The rows of a group lie close to one hidden flat surface of 13 dimensions, which may be shifted away from zero. Surfaces can cross.
Known rows, each followed by its group:
[-33   4   1   9   1  -1   1  -7 -12 -23  10 -11 -11   7  -4  -1]
J82
[ 17   6  -6  -9  -7   6 -21  20  -2   7  -3  16  -4   0   8   6]
J414
[ -4  -5  17   4  -3  13  18  -2  -3 -14  -3  -8   1  14   9   1]
J82
[ 16 -21  21   0  10 -14  -4  20  -1 -17   6   9 -17 -18  27 -27]
J414
[  4   0  -4  -4  29 -13  13 -26  -1  -1  -9 -11   1   9 -17  15]
J43
[  2   8  17  10  -4 -12  -1   7   3   1  -8  17  11   7  10   2]
J43
[-11 -14  -8  -6  14  20   6   7 -13  -7 -15 -13   8  18 -20  -2]
J82
[ 14  -3  28 -21 -15  21  19  14 -20  -5  23 -17  17  -2   7  -6]
J414
[ -5  10  -4   3   5 -14   5  -1   4 -10  -3  11 -20   7  -2  13]
J82
[ -7 -10  -7   3   3  15 -13 -10  -5   1   1  -1  13   5   6  18]
J85
[ -7 -10  31  -4  22   1 -31  10  -5  11 -23  17  17   7  14 -28]
J414
[ -9  -3 -12 -15   8  14  -2 -10 -15  -6  -8  -9  -9  27  -5  11]
J82
[ -1   0 -20  25  -5   1   9   4 -19   5  16  -3  -1  -7   3  15]
J85
[  9   1  12 -11  20   0  -8   8  23  15 -14  18  13  29   0 -36]
J43
[  4   6  10 -17   2  24   4  -9   8  -7  -7  10 -22 -32  -1  -2]
J43
[  5 -14  -1  10  10   1  -2   0  -8   0  -6  -9  16 -12  -4 -10]
J85
[ -6 -24   5   8  12  20 -17 -20   2 -10  -5 -10   8 -17  15  -7]
J85
[ -2  -3  -6   5   1  -8  -4 -10  17 -16   8  -5  18 -21 -14  -8]
J85
[  7   8   4   7  -3   1  11  -9   7   7 -10   3  -9   5   7  11]
J414
[ 19   9  14   2  -4   0   4   6  21   7 -14  -7   4  -6  -9   6]
J711
[ 15   8   4  -6  31 -20   5 -17 -12 -17  -8  -1   5  -7 -14 -11]
J85
[ 24   1 -16  -7  -8  12  34   8  19 -53   4  -5 -20  23  -1  -4]
J711
[-18  17   3  15  12  41 -18   2   9   3   2  13   0   1   1 -26]
J414
[ 10  -3  -1  -3   6  12 -11 -17  -8  -7   7 -13   7  -2  11   2]
J85
[  8  37 -18   5 -16   9  12  14 -27  24  10  -2  -7  -3 -17   6]
J82
[ 22  -3   8 -19  18  -1  12  -1  12  12   1  -6  -8  -3  -9  -7]
J711
[  4   7   3  -9   2  -4   1   0  11   8 -21   8   5  11 -11  -4]
J414
[  6  -5  -2   6  30 -10  25   1   0 -13   6   4 -11  -3 -15   1]
J711
[  7  25  12  15 -11  -8  34  -4  14  -5  19 -20 -40 -22   0 -16]
J43
[  5 -19  -3  15  13   9  10  -2  11   7  -8   1  24 -22 -16   8]
J711
[ -6  25  20   7  11   3 -21 -12 -12 -42   9  -5  14   0   5  -4]
J85
[ 21   0  16 -28 -15 -15 -24  22  11   9  -7  -2  17   0  -7  23]
J85
[-25  -5  -7 -15  -7   3   7  -4 -11  -4  -4   3   4   1 -11 -22]
J43
[  4   5  19 -18   8   3  -3 -18   9   0   5  -6  17  -7  -5  -4]
J711
[ -9  19   4   3  -1 -12 -11  -3 -25   3  -8 -11 -17  16   5  10]
J414
[ 14   5 -15  18  -9 -10  -9  12 -11  -6   6   7  16  -2   4  20]
J85
[ -9  12   2 -18 -13   5  18 -10   5  -9   2  -6 -13  18  -1 -22]
J414
[ -9   0 -16  -6   1 -13  14 -21  -8  -8   8  -6 -14   0  -6   7]
J711
[ -4  10  -1  -3  -4   7  -2 -11   6 -12  -6  11  -2  12   7   1]
J414
[ -3   2 -24 -15 -15  12  -6 -14  16 -19   9   9   5  -7  -4  -6]
J711
[ 1 -8  2  5  2 -4 -4 -6  7 -9 -9  0  4 -1  5  0]
J43
[ -2 -10  -9 -33 -13 -12  28 -19 -24  13  30 -17  21 -19 -16  -2]
J711
[ 16   2 -14 -33 -19  -5 -19   6  -8 -16   2 -13  -2   6  -2  10]
J82
[ -2  15  21   9 -16   8   3 -14  -4   8   6  -1  15  -3  15  13]
J414
[  7  -6   5  -1  14  23  28  -5  -8   8   6 -12  -4   2  -4   2]
J82
[ 10   0 -21  -9  -6  -9  10  -7  12  -4   5  23  -3  -7  -2   8]
J711
[ -9  -3  -3  23 -25   3  37 -16 -13 -37  11  -9  19 -10   5   1]
J82
[ -1   5 -20 -17  16 -11   1   2  16  25  10  25  10  11 -21 -33]
J43
[-15  -9   2  12   8 -12  -3  -1   1  -5 -11  -8  -4  -1  -5  -6]
J711
[-14  -7 -14  -6 -32   0  -1   0 -12 -16  -8   8  12  24  12   8]
J711
[  0  37  13   1 -14  -3 -24   3  27   5   2   3 -25 -10   6 -15]
J711
[  1   3  -4  22   0   7  19   3 -11  18  16 -22  14  -8 -14  12]
J85
[ 19  -5 -14  -9   7  27   3  -4  -1 -12   3 -11   7   0  -9  22]
J711
[ 24  -3 -10  -1  -7  11  11   1   0  26 -16  -6   3   0  -4  14]
J82
[  1  -8 -20   4  25 -19 -17  12 -13  -4  -4   2  17  36 -12  -5]
J43
[12 -3  4 21 15 -8 -6  4 18  7 -4  3 14  8  3 -6]
J43
[ -1   4  -8   1  28  23 -10  -8   2  -8  -6   6  -4  -6 -12   7]
J43
[-16 -21  -2   1   2 -11   8  -2 -14 -25   1  -4  -2   7   2  17]
J82
[ -8   1 -16 -10 -13   3 -22  -2  -4  -2 -13   5  -7  18   9  -1]
J414
[  7   4  -8   1  -4  -8  14   5  -6  -5  16  22 -25  -6  16   1]
J414
[ -9  -4  -7   6  -7 -11  -4 -15  -2  10 -22  -2 -14  15  13   6]
J414
[  1 -21  -8   2   3  -2  -4   4   7 -16 -25 -12  -7  17   2 -14]
J43
[  0  -9 -24 -10   8 -23   3  -3 -30   1   9 -10   8  -8 -23  27]
J85
[ 17  -1  -1  -3  -3  -8 -17  11   3  -4  -1 -11  23  -7 -13  27]
J85
[ -4  -1   9  -3   6   2   0  -2  -3   1  -4   8  -8   1  10 -18]
J85
[  2  22  17  13 -13 -16  11  -3  15 -34  -8 -12 -14   7   6 -29]
J85
[ 11 -24 -30  14 -15   8  18  -9   8 -15   8 -24   1 -28  -7  18]
J711
[ -1 -13 -15 -15  -3   2   5   2  -7 -19  -7   2  11   7 -12   4]
J414
[ 15  10  18 -14   7  -4  -6  -6   1 -10   7 -37 -21   0  -2  24]
J82
[ 16   6 -11   9 -18  -9  -7  -4  21   4  21 -26   3 -17  -1   3]
J43
[ -6 -17  -5  -1  16  17   2 -12  12  -8 -25  -9  -2  -5 -13  -6]
J43
[ -5  -2   0 -17   7  -4   0  -2 -21   2  13  -7 -12   6  -1  15]
J82
[ 28  -6  -9 -21  23   1  -7  13  11   4   6  -9  -9 -22 -21 -18]
J43
[ -4 -11  -7  10  -1  16  11   8  -8 -24  -2 -15 -10   8  -1   8]
J82
[ 13   3 -18  18 -27   2 -13   8   8   5  -5   2  10 -24   3   9]
J82

New rows, each followed by its group:
[ -1 -16  23  -6   6  -7   0   8 -11  11   2 -24   0  -3  -1  15]
J82
[ 15  -3  15 -12   3  -1 -15  26 -26  -4   5  24  20   0  12  11]
J414
[ -6  -7 -13  24   9   6   7 -10  11  31   3  11  11  11   4  -1]
J43
[-19  -1  10  16  -5  13  15 -18   5 -19 -18   4 -20   2  17  -2]
J43
[ -7   6  18  10  25 -41   5 -18  -6 -10 -24 -11  14  -8 -25  12]
J414
[-23   6 -24  -5  -8   6  12  -2 -11  -1  11  -8  19  27 -22 -25]
J85
[ -1  24  10  14 -17   3  25  -9   5 -24  14   2   6 -11   2 -11]
J82
[ -2  -6  -8  -2  19  24 -41  -2 -17  -7  -6 -16  -7   2   6   5]
J414
[ -2 -15   4  -4 -13   4  -1   1  -6  11   1 -23  10  -3   0   1]
J85
[  2   1  -2   3  14   2   3 -22  26  -2 -16   4  -2  14  -1   0]
J43
[ 28 -12   3  -7  13   2   7  -4  -3   3  13  -7   0 -16   5  20]
J711
[  0  14  21 -14   8 -14  -2 -21   4  11  16   4  -6 -10   8   9]
J82
[ -2   1  -3  28  -9  15 -15   3  11 -13 -12  -2   6   0  10  16]
J43
[  4  -5   6  -8  19  15  13 -16   2 -20  12   5   1   8   7  -4]
J711
[  7 -11  -3  -4  20  -8   4  -3  -5  -3  -8   9   5 -32 -17  13]
J43
[-17  -2  15  -8  -9  -2 -10  -3 -13   0 -10 -10  -7  31  19  -5]
J711
[  8  -9  10  11  13  12   1   5  -3   5  -3 -25   3  -3  -3  -6]
J43
[  1  -1  20   5  25  13   2   2 -19  11   3  10 -18   7  24  -7]
J414
[-19   2  11   2  -1   5   5   0  11  -3   1 -20  -6  -5 -15  -2]
J85
[ -7  -4 -12  10  -3  10  -3   9 -10 -11  11  10  -2  -2   6   3]
J711
[ -1  -1  -7 -32  18 -11 -18   2 -17  -3  13   0  -6   0 -14  14]
J82
[  7 -22  -8 -19   9   0 -19  -9   5 -13   2  -4   8  -7   5 -17]
J43
[ 16 -11  -5  -2  10   6 -13  -3  -6  -4   0   3  -4 -15  15 -17]
J85
[  3  -8 -13 -13   0  -9 -12  -9   3 -12  -1 -18 -16  -1  -1   4]
J711
[  2   9  27   0   2 -17  20   7  -4  11   2 -14 -11   1  -6   7]
J82
[ -5   2  13 -11  -4   9 -12   8  14   5   5  -5  -7  -7  -2   5]
J85
[-11  23   8  -6   2  12  10 -30   7  -4 -17  -4   3  -5 -21  28]
J43
[  6   0  -4 -23  14  -7  10  -4 -15  -1  -3   7 -11  15  -5   4]
J414
[ -5  15   8 -13  13  -5  -3 -10  25 -28 -15  -7 -12  16 -16 -20]
J711
[ 25  22  25   6  15   2  11   9  28   4 -10  25 -20   8   8   9]
J82
[  2  -4 -13  -5 -15  -2  -4   5  -5  -1  -5  -6   3   1  -4  12]
J711
[ -8 -18 -18  19   7 -22   8   5  10 -29  -5   0 -16   3   1 -31]
J43
[ 14 -19   2   6  14  13 -18   4   4 -12 -35 -15  -8   4   7  -4]
J85
[-10  -7   4   9  11  -5   0   3  10 -33 -12   8 -16  17   4  13]
J82
[ -6  13   7  -7  14  19   5  -5  15  -6  -7  26  -9 -27 -12 -12]
J43
[  2   2  -3   4   3 -10  -1  11  -4  -1  -2  -9  10  -1 -17   0]
J43
[-11 -12  -3 -14  -7  19   4   1   2  -3  -7   0   8  21   1 -22]
J711
[-10  -5  20  -6  10  -2   1  15  -8  16   8  24   5   2   5  -7]
J82
[ 35 -19  -3   4  15  -3   3  13  -4 -18  16  21  -4 -32  16  25]
J414
[ 15   4  -2 -12  -4  15  -7  -5   1   1   4 -13  -1  10   9 -16]
J85
[ 11 -11   1   2  14  -5 -22 -12 -16 -20  -7  -2  20 -11   9  11]
J85
[ 25  11  13   3  19 -36  -9  -3 -10 -30 -14  20  -6 -13  11   0]
J85
[ -9 -10  -8  11 -15  17   9   4   2 -18  22 -21  -2 -19   0 -21]
J711
[  7   9  18   6   8  -7 -14   0  24   6 -27 -15  -8  -2  -6 -18]
J414
[-11 -15   8  -2   2   2  -6   7 -14 -22 -10  15  -1  -7  11 -15]
J43
[ -1 -22 -21   3   6  -5  -1 -10   7  10   0  13  22 -10  -6  -1]
J85
[ -5 -14  -9   2  -8   3 -10  10 -19  21  -3  -3  -2  -4   9  -5]
J414
[ 29   8   0   8   4  30 -19 -16  28   3 -11  -3  14 -20   4  11]
J82
[-10   1  17   0 -11  12  15  -5   1  11  -4  -4  -9   8  15 -20]
J43
[ -1   5  13   5   0  11  -1  13 -13  17 -13  17  14  19   7  13]
J711
[ 17   1   1  -6 -16  -2  21  -2  -2   5   4 -16  -6   1   3  15]
J711
[-13 -12  -6 -16  -8  -5 -20 -10 -18 -28  -5 -16   1   6   6  -3]
J85
[-12 -10  -9  -8 -23  -1   7  -2  -5 -24   2   7  17   5   2  -5]
J414
[  4   6  -8   6  -4 -13  25   3   5  11 -12  -9 -10  19 -16   8]
J85
[  5  -7 -18   3   5   1  -3   2  18  13 -20 -12   5  25 -16  -5]
J43
[-11  -3   3  16  -5   2 -11  11   5  16  -2  13   5 -13   6  -7]
J711
[-15  17   7  -3   4  -1  -1  13 -16 -17  45  17 -11 -17   8 -49]
J43
[-14   5 -14  -7  -6  -5   4   0  -5  -7 -15  10  -7  14  -9   1]
J43
[  1  31  30  -1   5   4   5 -22  23 -16  -1 -11 -12  16   4   4]
J85
[ -5 -10   3  -1  -5  10   3 -10   7  17 -14 -12 -10  12   9  -6]
J711
[ -7   0  -2   1  -8   6  -1  -7   3   0   3 -16   6   4  -1 -12]
J43
[-13   1 -10  16  -7  -4 -18  -9  22 -11  -5   7 -14  -9   9   4]
J82
[ 12 -19 -25   2 -17  20 -19  -4  14   4   0 -41  -3   6   9   3]
J43
[-10   8 -16   6 -16   2 -25   4  -5 -34   2  -2   5  -7  -4  13]
J43
